The rows come from 4 hidden closed curves, with some noise, and rows from the same curve form a group. Each curve winds through 4 dimensions. The rows are also pushed far along 3 directions, which tell nothing about the answers.
Known rows, each followed by its group:
[-15  18  -7   5   9   2 -26 -16  15   5  -5  17  11  29]	B
[-19  -3   4  -1   7 -26 -19  -4   7   9  29  42   9  40]	Y
[-22 -41 -17 -11 -16 -13 -40 -18   9 -34  -8 -41  40 -25]	K
[  7 -30  -9   1  -1  -1   8  13  -5 -18 -17 -13  17 -20]	K
[-26  -5  -4  -5 -18 -32 -26  -3   4 -18  20  -6  13  -4]	B
[  2   0  -3  16 -13  10  17  27   5  22  15  14 -13  20]	Y
[ 30  28  17  -1   4  28  31  10 -24  11 -17 -10 -32 -28]	F
[ 31  19  16   5  17  10  49  18 -17  15  -3  16 -32  -3]	K
[-35  -8 -16  -2   4 -25 -46 -17  20 -12   0   5  30  34]	B
[ 21 -25   7  -5   9  -7  28   4 -13 -17  -4   0   5 -28]	F
[ 30  10   5   4  -4  33  28  -8  -5  -2 -12 -23 -13 -44]	F
[  3 -24   7  -1  -6   6   7  21 -11  18  14  14  -4  18]	K
[ 27  48  20  11   7  29  40  14 -13  37   9  28 -45  11]	B
[-17 -13  -7  -6 -10 -14 -32   3  -5 -15  -4   1  24  -3]	F
[-29 -11  -7   1 -10 -15 -37 -20  22   0  29  24  23  24]	Y
[  7  37   4  -1  24  -1  10  -9  -3   2 -28 -23 -22  -7]	B
[-10 -21  -6  12 -25   0 -12  24   0   7  28  32  15  27]	Y
[ -5 -18 -10   3 -10 -20   6  11   8 -19  10   1  13  -4]	K
[  8  24   8  -4  23  -3  -6 -20 -11  -8 -21  -9  -3 -11]	Y
[ -5  20   6   2  -3   2   4  13  -4  21  11  12 -21  23]	F
[ -8 -37  -3   1 -24   5   0  17   6  14  31  17   6  23]	B
[-15  58  -4   2   0  18 -41 -33  11   5 -16  -9  -3   7]	F
[  1 -15   4  -5   9 -18  -4   0 -10 -13  -2   0  11  -4]	Y
[ -4  33   6   8  18  -9  12  12   2  20   3  29 -21  41]	K
[ 18  30  15  -2   8  20  10 -19  -8  14   0   2 -19 -15]	Y
[-40 -18 -18   0 -16 -28 -43  -3  17 -13   9 -23  24  24]	Y
[ 10 -15  -1  11  -1  -7  39  39  -6   7   7  17 -10  12]	K
[ 15 -51  -3   8  -6  -7  45  29   6   2  19  21   5 -11]	Y
[ 13  38   3   9   3  27   1 -11   1  14  -4  18 -11   1]	K
[  6  29   3  14  -6  19  20  21   2  27   6  13 -28  19]	F
[-22 -20  -7   7  -2 -23  -4  24  11  12  22  31   7  53]	B
[ 5  9  0 10 15 -7 16 14  1  5 -2 31 -4 21]	F
[-15  49   7 -10  13  -3 -37 -29  -3   6  -8   5  -8  15]	F
[ -9 -46 -12  11 -33  -5   1  33   6   0  33  30  22  14]	B
[ 9  5  8 -1  0 16 -3 -8 -8 10  6 17  0 -1]	K
[-22  14  -1  -8  -4 -24 -22 -12   4  -9   5 -22  -3   0]	B

New rows. What belongs after each?
[ -6 -16  -1  -4 -20 -10  -1  -2   5 -10  20 -15   5 -11]	K
[  5  10   9   1  -3   5  -1  18 -17  12  10  42  -3  13]	F
[  1  32  15   4   5   4   2  -1  -4  29  23  30 -22  33]	Y
[ 9  4 -2  9  8 13  7  4  2  7 -7 21  3 10]	B
[ -2   8  -3   9  -5   8 -12  -2   2   3   6  16   9   8]	Y
[ 14  14   2  14  17  19  22  16   2  23  -5  37 -11  29]	B
[ 15   8  -6   3   6  11  22  -8   5 -11 -27 -46  -9 -34]	F
[-13  14   3 -16  -6  -2 -31 -27  -2 -10  -6 -34   1 -17]	F
[  4  32  10   2   4   3   0  -7  -4  10  12  29 -11   7]	B
[ 27 -19  13  -4   0  20  28  17 -21  12  -5  -7 -14 -20]	K
[ -1 -58  -5  -1 -20 -20  16  37 -11 -11  15 -10  13  -3]	Y
[  4  40  10   0  19   6 -15 -28  -3   5  -8  14  -6   4]	Y
[ -7  42  -4   5  11  12 -12 -37  25  10 -11 -17 -10  -3]	Y
[-18 -32  -7  -1  -1 -14 -21  13   1   0   5  14  21  27]	K
[-15 -16 -10   9 -14 -23   9  28  11   0  21  12   2  26]	K
[-11  19  -7   0  21 -18 -15 -17   8 -13 -20  -7   8   8]	F
[-23   2  -6  -5   3 -23 -27  -7   3 -10  -8 -34   7  10]	Y
[  2  57   8   8  27   1   9 -13   7  22  -6  15 -31  31]	F
[-19 -50 -17  -9 -12 -21 -27 -20  17 -33   2 -28  41 -28]	Y
[-15  15  -9  -4  18  -5 -33 -20   5 -10 -30 -22  13   7]	K
[ -4  30  11  -1  18  -5  -2 -18   8  18  10  18 -17  22]	Y
[  7  15   4  -7  -1  19 -14 -26  -3  -3 -13 -24  -1 -24]	K
[  4  47   5  10  -1   4  13   8  -2  14   0   5 -27   2]	B
[  9  49  12   3   7  20 -11 -12 -18  10 -10  -2 -16   4]	Y
[ -5  22   0  11  -4  11 -18  -3   2  10   9  26   4  21]	Y
[-41  22 -14   2  -8 -20 -38 -12  25   1  10 -11   4  37]	K
[-20 -10   1 -13   4  -5 -38 -18   0   2  -1 -11  11  13]	K
[-12 -47 -13   9 -15 -15   0  20  13  -5  23  21  25  12]	Y
[-12   2  -1  -9  13 -23  -9 -19   7 -13  -9 -30   2  -1]	F
[-17 -13   3  -5  -6 -33  -7   1   4  -3  34  25   6  26]	K
[ 14  35  14   2  12  10   9   1 -17  12  -9  -5 -24   4]	Y
[-13  -2  -7   3 -20  -3 -10   1  11   2  19  -3   2   9]	K
[ 14   1  13   4   4   2  23  12  -8  14  21  40 -10  12]	F
[ -1 -15   4  -4   8 -17   9  -7   6  -1   8   1   1  -2]	Y
[10 -4 -7 20 -8 10 30 34  6 15  9 22 -8 16]	F
[ -4  15   7   0   8  -4 -17 -15  -1   3  11  26   5  15]	Y
[ -9   8  -6   7  -2   4 -11 -16  22  10  15  22   6  13]	Y
[ 42 -13  13   1  14  10  54  12 -19  -6 -11  -1 -13 -38]	F
[-25  31   4  -9  16 -24 -35 -34  11  -4   6   6   4  25]	K
[-32 -12 -16   5 -18 -17 -42  -3  15  -6  15   4  27  27]	Y
[ -9 -20 -11  12 -25  -6   1  29   5  -1  18  15  10   9]	B
[-18 -23  -8 -11 -10 -25 -29 -21   6 -30  11 -12  31 -14]	K
[  3  28   2  18   1  16  19  28   2  36   7  29 -27  41]	K
[-18  -4  -4  -7  14 -31 -15 -16   8 -14  -1 -11   9  10]	F
